Each cloud of rows lies close to a flat space through zero, with a little noise off it, and is much wider in some directions of that space than in others. After each cloud: how many dimensions does that space have?
(in the rows, 128 means zero)

[[134 139 149  97 132 112 118 147 114 144 131 140 183 122]
 [136 137 114 142 117 129 152  95 130 124 140 100  85 118]
 [122 124 113 129 115 125 138  80 150 117 135  96  92 111]
 [118 121 107 142 101 122 121  90 133 117 134 104  83 126]
 [138 146 115 144  95 109 108 125 114 112 133 129 114 134]
 [133 117 140 129 140 121 138 135 130 125 131 126 141 122]
 [140 175 108 116  87 127 135  83 118 121 136 107 100 125]
 [133 171 114 113  84  98 109 104 100 153 147 107 117 114]
 [128 144 124 101  99 127 125  92 127 121 127 117 131 127]
 [134 146 118 131 108 131 129 112 129 111 127 125 113 132]
 [129 145 130 113 122 132 112 146 115 133 119 149 153 141]
 [133 158 119 124  98  88 108 127  87 169 155 110 117 112]
 [126 120 117 158 129 135 113 135 158  89 113 142 112 135]
 [130 136 129 117 132 138 143 123 119 144 132 124 127 127]
 [131 107 154 125 149  82 127 153 110 170 156 113 157  97]
 [132 164 122 119 113 126 107 146 106 147 128 142 137 135]
 [131  89 181 112 181  87 129 203  88 192 153 139 209 110]]
 | 7

[[ 93 163  96  67  76 109 187 146 105 108  99 116 169 218]
 [108 163 138 131 135 169 101 152 158 131 135 151 138  86]
 [133  79 125  83 151 119 127 142 106 152  93 102 141 185]
 [186 102 103 108 102 115 138 119 148 117 115 128  99 146]
 [124  76  87 148 207 171 101 130 141 119  70  89 120  94]
 [176  67 154 172 135 125 125 134 147 128  62 114 153  72]
 [131 101 126 190 177 135 124 107 165 153 118 128  91 119]
 [132 138 141 111 126 134 125 156 107 116 104 105 166 103]
 [115  87 162 106 167 116 118 174  89 147  88  86 164 122]
 [136 148 156  78 100 114 134 186 118 122 130 129 136 115]
 [ 55 133 112  75 152 118 114 116 101 148 224 154  67 187]
 [ 86 137 105 139 106 141 136 104 132 103 151 158 142 124]
 [108 177 135 143  98 123 162 143 151 126 143 150 123 130]
 [106  90 136 117 152 182  63 128 147 128 133 159 153  74]
 [ 95  52  93 121 186 160 112 153 115  92  52  87 162  85]
 [ 66 157 106 133 145 114 136  77  77 131 190 123 116 183]
 [145  99 143 192 147 147  86  82 166 140 162 167 101  70]]
 | 9

[[152 134 115 128 114 134 113 123 136 129 123 123 146 118]
 [122 141 109 134 153 109 148 142  85 123 190 170  79 140]
 [113 123 164 113 103 124 111 121 169 164  85  90 137 104]
 [195 112 124 152 112 121 148  97  94 109 152 115 142 156]
 [139 135 141 133 111 110 120 119  95 118 120 107 146 146]
 [126 116 121 136 128 140 122 140 138 125 103 117 134 134]
 [152 114 107 150 119 109 128 125  49  88 148 149 125 172]
 [174 148 116 150 157  77 144 140  31 108 166 128  87 159]
 [ 89 134 114 127 131 142 155 136 144 133 187 165 103 141]
 [145 117 127 123 136 135 123 118 138 126 107 133 140 108]
 [143 164 130 122 143 101 114 152 127 158 113  95 103 105]
 [114 137 118 117 148 140 122 144 160 140 115 134 120 104]
 [163 109 117 140 122 128 125 111  98 102 123 136 146 139]
 [140  80 156 125 108 140 105 102 149 123  53 109 169 112]
 [119 122 121 127 143 135 125 134 124 116 118 141 129 126]
 [124 117  93 140 140 146 127 134 102  85 137 164 141 149]
 [ 98 145 150 125 116 117 148 133 143 155 165 114 105 138]]
 | 8

[[127 103 196 151 118 118 158  95 105 159 148 143 116 137]
 [173  99 133 118 124 152 113 170 125 130 122  82 120 119]
 [163 118 146 204 140 126 137 104 128 155 130 188 138  96]
 [173  82 138  66  99 189 111 189 146 124 126  41 126 122]
 [119 157 165 131 133  81 132  81  55 106 179 160 101 179]
 [154 174  71 147 143  89 107 111 107  97 145 203 122 123]
 [110 115 131  75 111 136 142 152 153 130 115  58 139 139]
 [161  79 221 169 126 201 145 124 119 161 138  85 142 127]
 [141 133 166 173 138 123 164  84 122 147 147 146 160 125]
 [151  87 226 188 151 176  73 157  41 129 129  83  67 170]
 [131 107 143 126 132 185 121 156 149 132 112  74 143 127]
 [102 131 138 147 132 134 137 110 137 139 121 145 136 127]
 [120  98 183 158 135 181  92 145  91 129 123 112  92 152]
 [137 118 148 183 138 105 126 115 110 153 122 175 113 112]
 [154 148 117 171 136 133 174  77 166 141 148 171 193  97]
 [171  77 143  93 104 191  87 187 122 124 128  85  94 122]
 [115  51 223 146 116 226 105 161 119 163 108  68  98 137]]
 | 7

[[129 117 123 179 126 100 121 147 110 131 121 141 142 145]
 [107 115 130 158 118 102 146 138 147 143 110  99 137 114]
 [135  82 131 149  94 123 124 129 174 141 120  89 111 105]
 [129 144 147 133  99 123 120 111 117 132 146 116 134 102]
 [125 121 115 199 127 127 136 128 128 146 137 113 134 127]
 [134 105 135 162 154 108 129 122 137 123 117 122 136 121]
 [144 146 108 127 118 135 130 118 106 130 105 145  95 117]
 [160  96 151 155 144  95 129  95  43 120 167 146 138 128]
 [133 122 103 220  95 118  97 171 125 127 127 132 142 143]
 [144 122 142 121 145 133 139 118 137 127 128 114 124 120]
 [138  96 173  96  98 101 104 111 156 141 149 141 139 141]
 [113 139 113 156 105 117 104 133 155 135 107 140 126 122]
 [130 109 100 156 171 132 123 147  80  83 130 125 138 116]
 [128 116 106 173  84 111 138 144  91 134 109 104 107 101]
 [169 129 144 109 117 141 120 142 131 110 117 113 110 114]
 [144 127 166 101 166 105 151 128 131 126 111 131 140 140]
 [ 86 139  79 123  90 145 101  92 125 128 134 142 100  92]]
 | 10

[[111 126 161 138 127 103 118 119 128 114 133 165 122 102]
 [123 122 122 137 123 125 127 114 130 122 123 100 131 121]
 [127 129 145 125 132 117 127 139 123 129 137 168 122 126]
 [113 117 129 147 120 115 119 103 133 112 118  95 129 106]
 [134 133 134 122 134 132 128 138 127 133 136 148 127 132]
 [127 128 135 129 131 125 126 128 131 128 129 137 125 127]
 [131 129 130 125 130 129 129 129 126 127 128 132 129 131]
 [117 125 139 138 128 114 123 121 128 119 127 132 125 113]
 [116 126 150 131 132 114 123 122 125 119 133 151 124 112]
 [145 123  73 132 123 161 140 121 135 142 112  38 142 148]
 [135 128 115 120 127 139 134 132 131 134 128 115 129 137]
 [125 124 119 138 121 131 126 119 133 126 120 100 130 121]
 [117 121 139 141 126 113 123 113 132 116 119 123 126 113]
 [127 131 136 122 129 126 126 135 124 128 133 153 124 128]
 [134 127 121 125 128 135 130 131 129 132 125 123 131 130]
 [123 127 132 134 127 122 123 122 128 123 125 121 128 124]
 [117 130 149 132 130 113 123 129 127 124 132 158 123 117]]
 | 2

[[140 123 118 133 106 150 131 121 118 118 126 134 138 117]
 [104 150 156  91 126  64 134 150 168 151 162 130  69 164]
 [131 121 120 155 174 145 112 117  97 121  88 116 163 107]
 [132 124 118 151 158 146 116 115  98 120  99 118 155 113]
 [155 112 102 148  99 184 136 109 104 106 122 138 168  97]
 [125 124 127 133 141 126 124 124 122 128 119 123 135 129]
 [124 136 141 104 107 102 140 140 156 140 153 128  96 150]
 [133 128 122 123 103 137 137 129 138 127 136 129 127 128]
 [154 105 101 148 100 190 132 110  98 107 119 139 168  98]
 [127 130 131 121 127 124 128 128 137 127 137 126 123 136]
 [165 106  97 144  93 191 140 109  99 101 123 145 172 100]
 [127 127 132 118 103 125 135 138 142 125 143 132 118 133]
 [123 129 131 144 160 132 119 124 115 129 104 125 140 123]
 [148 109 106 152 129 172 124 114  96 111 108 128 171  99]
 [133 122 126 136 131 136 127 127 122 127 120 128 141 119]
 [ 82 150 165 124 204  64 106 145 141 153 108 107 101 160]
 [112 133 137 134 162 108 111 132 131 138 114 116 123 135]]
 | 2

[[127 162  92 102 112 159 144 125  86 121 120 108 102 144]
 [ 90 160 111 124 108 145  85 138  84 144 115 104 109 169]
 [104 122 112 142 111 145 142 137  88 134 120 119 128 171]
 [101 139 107 134 140 136 153 153  94 133 119 117 111 152]
 [120 105 137 129 116 149 117 126 112 129 112  93  95 134]
 [120 226  79 112 134 113 156 139 109 138 146 204 178 143]
 [155  55 206 138 111 129  74 102 177 131 125  93  97  77]
 [116 122 102 112  88 168  94 114  83 114 107  63  96 173]
 [136 117 124 127 172 120 165 146 145 120 127 113 100  96]
 [149 104 113 108 147 135 154 128 139  98 116  73  90 107]
 [137 180  22 106 129  98 160 126 134  79 138 144 229 194]
 [100  57 163 155 116 164 113 139  90 140 100  69  65 151]
 [136  80 178 126  97 170 104 109 111 137 114  80  53 100]
 [180  86 115  95 102 146 124  88 158  73 120  50 107 112]
 [ 98  80 183 156 104 146  68 126 115 154 115 100  99 141]
 [159 145 123 110 192  87 139 139 197 109 141 129 123  61]
 [ 94 159 117 133 125 131 113 146  96 147 123 137 127 159]]
 | 6

[[139 182 145 125  92 119 135 121 170 182 144 159  94 136]
 [ 98 108 127 124 155 115 126 168 125 136 156 121  80 164]
 [137 171 115 116 117  95 124 112 188 171 143 152  69 140]
 [ 86 153 151 114 148  93 129 192 166 171 194 135  20 174]
 [ 67  83 169 145 140 150 141 200  63 152 161 114 111 193]
 [146 143 133 135 104 139 136 109 125 129 109 137 161 109]
 [160 181 103 118  70 106 149  49 180 230 113 181  88 163]
 [110 168 155 121 157  94 110 189 181  90 180 119  70  97]
 [132 153 133 127  99 126 143 112 144 174 131 151 106 146]
 [105 143 166 136 139 130 123 186 131  97 158 114 115 111]
 [140 140 124 128 113 128 135 106 137 143 122 138 134 127]
 [118 104 136 136 141 142 127 149  95  94 125 110 157 119]
 [170 188 125 127  68 122 144  69 175 193 107 172 125 125]
 [ 60  17 146 143 205 157 109 216  28  32 143  57 164 139]
 [130 165 133 120 104 112 137 125 166 179 145 156  80 151]
 [ 85  58 123 131 201 130 103 191  83  43 142  75 135 129]
 [143 175 122 115 103 104 135 109 183 187 143 158  78 141]]
 | 4

[[ 80 126 153 115 107 134 111 102 130 139 133 147 192 114]
 [122 141 137 123 144 138 149 112 115 122 106 127 135 138]
 [140 103 109 141 101 120 108 128 151 137 178 121 107  94]
 [160  93 107 149 100 145 127 144 160 129 164 106  92  96]
 [148 127 101 139 162 152 152 121 146 120 118 102 115 131]
 [184 131 100 138 145 113 147 160 125 115 132 103  47 137]
 [ 84 126 143 124 116 119 101  88 121 140 144 157 185 118]
 [135 121 117 132 140 138 126 137 132 123 122 129 143 139]
 [143 116 116 138 120 126 117 142 141 132 142 123 108 120]
 [145 127 128 127 112 125 136 150 136 128 133 112  92 117]
 [133 129 110 128 151 125 123 130 128 124 129 129 142 141]
 [159 138 120 127 129  88 115 171 111 127 127 134  73 150]
 [142 129 116 134 136 127 128 137 138 130 127 119 105 129]
 [125 124 108 126 135 126 120 122 148 133 147 116 132 114]
 [116 122 114 128 128 118 113 102 134 132 161 130 145 110]
 [135 122 127 126 111 109 116 138 121 127 150 133 117 121]
 [107 147 145 115 135 132 138 119 122 130 103 128 145 136]]
 | 7

[[159 137 107 114 143 108 107 118 147 111 108 132 110 104]
 [142 124 117  99 170 103 110 130 145 105 108 100 126 123]
 [171 131 119 136 161 126 131 112 157 109 110 117 108 120]
 [177 132 122 142 140 161  98 111 142 172 123 115  78 149]
 [147 132 128 110 143 123 121 139 143 119  97 124 128 117]
 [120 119 141 156  87 205 166 131 101 155 158 125 128 169]
 [173 134 148 139 101 188 136 141 119 165 128 130  94 149]
 [178 141  77  97 116 166 123 115 103 107 140 126  79 120]
 [ 47 113 180 173 105  88 151 139 146 139 129 155 207 123]
 [152 122 130 122 130 130 127 121 140 123 133 116 124 125]
 [167 135 104 111 112 158 106 120 121 140 131 128  92 128]
 [100 117 137 144 110 105 160 132 150  67 131 127 175 125]
 [154 136 123 158 126 125 109 116 158 123 115 132 105 138]
 [173 129  92 101 122 158 112 117 130 107 130 108  94 135]
 [125 139  76 122 152 106  98 102 138 111 110 137 114 110]
 [175 132 121 120 175 151 157 128 125 106 120  98  95 137]
 [144 117 166 202 148 140 176 111 166 121 140 113 136 153]]
 | 9

[[141  38 163 117  94  99 224 119  29  40 168  94 136  95]
 [134 155 150 126 113 137  65 116 143 161 115 147 122 152]
 [118 180 162 113 109 155 112 108 131 129 106 119  90 131]
 [144 152 154 118 104 132  64 117 151 169 103 159 132 143]
 [116 113  77 183 153  97 138 163 162 142 165 121 145 116]
 [132 112 176 109 102 132 136  99  57  90 143 104 107 147]
 [121 132  92 152 133 135  99 155 196 167 102 158 159 120]
 [116 144 118 122 140 149  99 121 134 143 112 132 133 152]
 [136 107 164 141 102 101 134 121  93 109 161 114 116 121]
 [201  62 202  55  93 103 140  78  27  96 134 148 142 140]
 [140 112 127 118 129 115 168 132 129 117 132 132 132  97]
 [120 116 129 127 107 140 143 135 141 118 109 132 142 105]
 [129 109 122 128 132 121 144 130 114 115 138 124 133 130]
 [133  98 125 109 126 138 142 121  99 110 122 129 149 142]
 [119 140 112 109 134 154 150 132 147 125 100 130 129 118]
 [103 144 104 174 158 109 131 142 128 127 176  97 101 134]
 [159 157 211 127  97  92  88  88  71 134 173 111  72 146]]
 | 6

[[188 143 126 101 112 131 123  98 140 115 136  98  81 133]
 [140 129 114 143 101  84 105 136 144 128  53 112 153 156]
 [111 112 134 152 162 159 200  48  56 111 180 190 139  24]
 [125 152 111 152 126 132 102  91 198 108 193 121  72  89]
 [ 98 105 169 171 146 115 131 202 166 147 126 156 102 153]
 [113 120 154 166 141 125 171 128  99 142 151 207 162 105]
 [136 126 114  81 125 103  96 131 162 130  74  97 132  85]
 [117 163 117 183 146 111 128 132 231 174  94 143 115 127]
 [151 128 127  57 103 122 157 111  82  83 119 143 154 122]
 [111 127 129 103 131  87 134 140 134 140  82 129 124 129]
 [165 137 137 115 120 114 168 120 137  75 108 107 107 116]
 [100 133 134 128 113  81 141 150 141 121 109 125 130 147]
 [149 119 114 205 165 159 119  88  83 107 144 171 106 142]
 [127 112 155 145 113  91  54 230 146 130 136  98 131 193]
 [141 136 131 118 133 112 127 114 142 125 134 148  81 127]
 [115 121 117 175 175 137  50 125 134 104 199 125 124  49]
 [137 150 131  91 126  94 152 142  54  97 133 158 151 203]]
 | 12

[[103 154 124  78 156 152 123 136 125  95 186 106 137 106]
 [166 145 161 106 171 145 150 116 103 121 162 163 160 135]
 [139 102 103 110 142  75 106 135 146 103 116 123 140 131]
 [147 179 134 135 119 193 130 122 126 168 151 150 161 150]
 [127 112 123 124 125  91 138 104 152 117 108 113 129 133]
 [125  53  96 104 151  55 115 103 136  85  80 105 110 136]
 [165 110 156 135 171 132 151 125 103 128 110 158 126 124]
 [163 137 177 171 116 127 127 129 139 152 114 141 134 134]
 [102 109  94 107 133 123 119 119 127  98 137 112 116 138]
 [ 97 173 133 124  88 127 101 143 163 116 189 101 139 123]
 [110 130 115 117 106  99 107 138 148 127 126 111 132 116]
 [163 104 138 167 120  74 166  81 180 133  60  86 128 148]
 [149 151 128 113 137 105  91 156 156 115 159 118 164 125]
 [149 146 118 104 176 170 146 112 126 119 147 135 153 140]
 [110 161 140  89 130 154 117 132 123 122 172  91 142 109]
 [129 150 140 160 130 161 142 142 132 126 153 143 118 129]
 [118 141 122 127 113 138 122 152 103 118 173 121 125 133]]
 | 10

[[190  88 153 135 124 160 166 134 138 190 109 101  95 196]
 [109 134 107 119 120 123  96 137 122 104 153 117 129 110]
 [179  97 142 146 140 158 158 115 117 164 145 128 118 175]
 [111  91 127 118 154 116 130 142 140 109 142 129 130  99]
 [142 131 128  97  89 175 135 108 118 152  92 143 123 168]
 [126 158 134 111 110 158 117 146 127 141  96 119 104 147]
 [117 170 133 105 115 139  98 142 126 129 105 123 118 134]
 [140 188 119 119  75 164 136 103 129 142  79 131 114 156]
 [110  74 138 103 133 114 151 129 147 131  97 146 144 112]
 [142 113 127 104 125 150 113 135 129 133 139 116 115 145]
 [ 62 180  86 117 114  79  93  99 128  49 143 159 175  43]
 [160 120 127 110 113 177 102 144 108 157 150 101  97 183]
 [103 122 139 119 151 112 141 133 146 111 107 150 140  94]
 [124 206 134 170 115 144 132 127 101 140 105 141 120 145]
 [154 104 134 152 130 121 160 132 145 150 120 104 113 143]
 [121 172 106 116 107 156  91 145 123 110 139 101 100 129]
 [152 103 154 120 153 129 181  96 154 142  93 165 144 131]]
 | 8

[[149 148 135 105 142 128 142 139 166  99 178 168  91 137]
 [135 162 113 162 105 178 123 118 105 170 153 124 107 146]
 [118  91 135  96 162  83 124 142 147 106 101 126 151  98]
 [134 150 124 126 122 148 131 130 127 123 147 141 125 134]
 [110 123 114 162 110 149 117 112  73 182  86  88 151 140]
 [147 102 152  53 178  58 134 160 214  52 170 176 121 110]
 [112 156 124 188  79 191 104  88  68 204 118 106 109 163]
 [109  95 129 139 125 112 113 125 116 133  91 106 153 120]
 [111 105 132 125 139 101 127 125 124 115 107 113 137 115]
 [126 130 132 138 116 128 123 125 131 128 136 136 125 124]
 [105 133 123 166  95 143 107 118  74 185  79  78 139 147]
 [103  77 136  92 153  65 139 147 145  96  72 109 164 102]
 [134 122 135 101 156  99 145 153 161  91 150 158 125 111]
 [119 119 136 136 121 134 118 115 114 131 110 106 133 123]
 [135 138 134  95 152 120 132 142 174 100 176 153 120 127]
 [137 147 122 111 133 131 139 148 171 110 164 142 127 133]
 [121 151 129 147 100 159 128 120 105 154 114 128 112 135]]
 | 2

[[138 137 126 128 117 127 135 122 112 150 123 120 132 137]
 [107 124 109 114 145 157 162 141 147 129 111 111 136 115]
 [143 123 128  80  96 109 112  89  75 152 134 136 150 122]
 [ 92 122 120 142 162 149 147 171 188  83 122 113 122 115]
 [140 130 127  89  95 112 130 117  76 141 124 122 158 129]
 [110  99  75 139 176 175 152 146 194 114 111 124 122  99]
 [101 104 130 147 148 105  82 159 199  38 155 139 109 120]
 [147 117 127 123 114 107  96 107 115 129 142 141 127 131]
 [129 137 145 140 130 124 122 118 125 136 136 135 114 134]
 [129 150 133 143 127 142 159 140 121 156 112 110 130 143]
 [125 127 124 134 139 139 135 129 137 133 124 127 122 125]
 [125 123 144 145 134 113 105 131 139 103 143 146 116 129]
 [126 126 106  91 116 137 148 125 113 144 112 107 151 123]
 [106 132 128 133 160 163 159 131 148 142 119 127 116 114]
 [121 127 122 144 139 132 132 148 155 112 125 119 122 130]
 [125 145 138 144 132 129 130 130 144 140 129 118 113 141]
 [105 111 120 133 149 137 129 152 160  86 131 133 128 112]]
 | 6

[[125 139 122 139 126 123 125 145 117 130 127 134 142 119]
 [ 95 117 151 135 158 102 118 136 107 101 152 138 127 139]
 [118 107 113 128 135 129 142 128 117 122 108  90 133 118]
 [122 114 110 125 130 133 139 126 123 128 106  94 131 120]
 [119  97 139 111 139 126 136 104 136 115 123 104 107 140]
 [100  54 132 102 157 126 152  90 132 102 101  52  95 141]
 [142 130 117 124 116 140 134 119 137 140 116 122 125 124]
 [114 115 136 127 142 120 127 126 123 118 132 121 124 132]
 [113 118 122 133 139 123 131 132 115 120 117 105 136 121]
 [127 115 121 123 131 133 137 118 127 128 113 104 125 125]
 [154 149 118 128 105 144 129 127 142 144 127 144 131 123]
 [171 194  76 156  82 156 125 171 118 171 105 150 182  88]
 [134 134 106 134 118 138 134 137 122 139 108 113 143 112]
 [128 135 110 137 123 132 133 143 114 135 111 114 149 110]
 [127 124 125 128 128 131 128 129 125 129 121 120 129 125]
 [129 122 106 132 124 137 137 133 119 134 103  98 139 115]
 [162 176 113 140  97 142 122 147 134 155 133 165 147 114]]
 | 3

[[ 71 128  72 120 105 121 154 111 180  95 123 154 143 106]
 [144 130 107 159 123 122 184 120 146 147 139 135 104 145]
 [117 137 122 142 121 147 131 133 133 146 131 110 132 118]
 [171 134 160 144 133 191  75 147 124 118 135 103  95 111]
 [133 124 155 144 127 186  72 164 139 129 124 202  72 138]
 [107 142 125 125 147 157  91 110 130  97  90 117 111 128]
 [161  70 128 103 118  72 132 125  88 114 118 186 158 185]
 [165 144 121 150 128 136 167 147  87 118 172 104 122 163]
 [119 128 135 129 121 110 142 148 119 162 151 133 150 123]
 [131 128 129 175  33 212 154 186 136 225 163  98 127  99]
 [137 119 101 126 172 103 143 119 106 109 166 177 137 168]
 [113 109  91 112 124  54 185 110  99  87 190 108 229 152]
 [164 134 112 164 114 176 125 179 149 129 110 172  52 122]
 [117 128 117 142 125  91 169 142 125 129 163 131 160 137]
 [ 99 152  64 142 102 159 158 146 143 140 140  89 140  87]
 [130 136 142 112 153  99 110 171  82 120 142 148 144 137]
 [125 131  97  99 142 124 130  82 150  84 113 144 100 131]]
 | 11
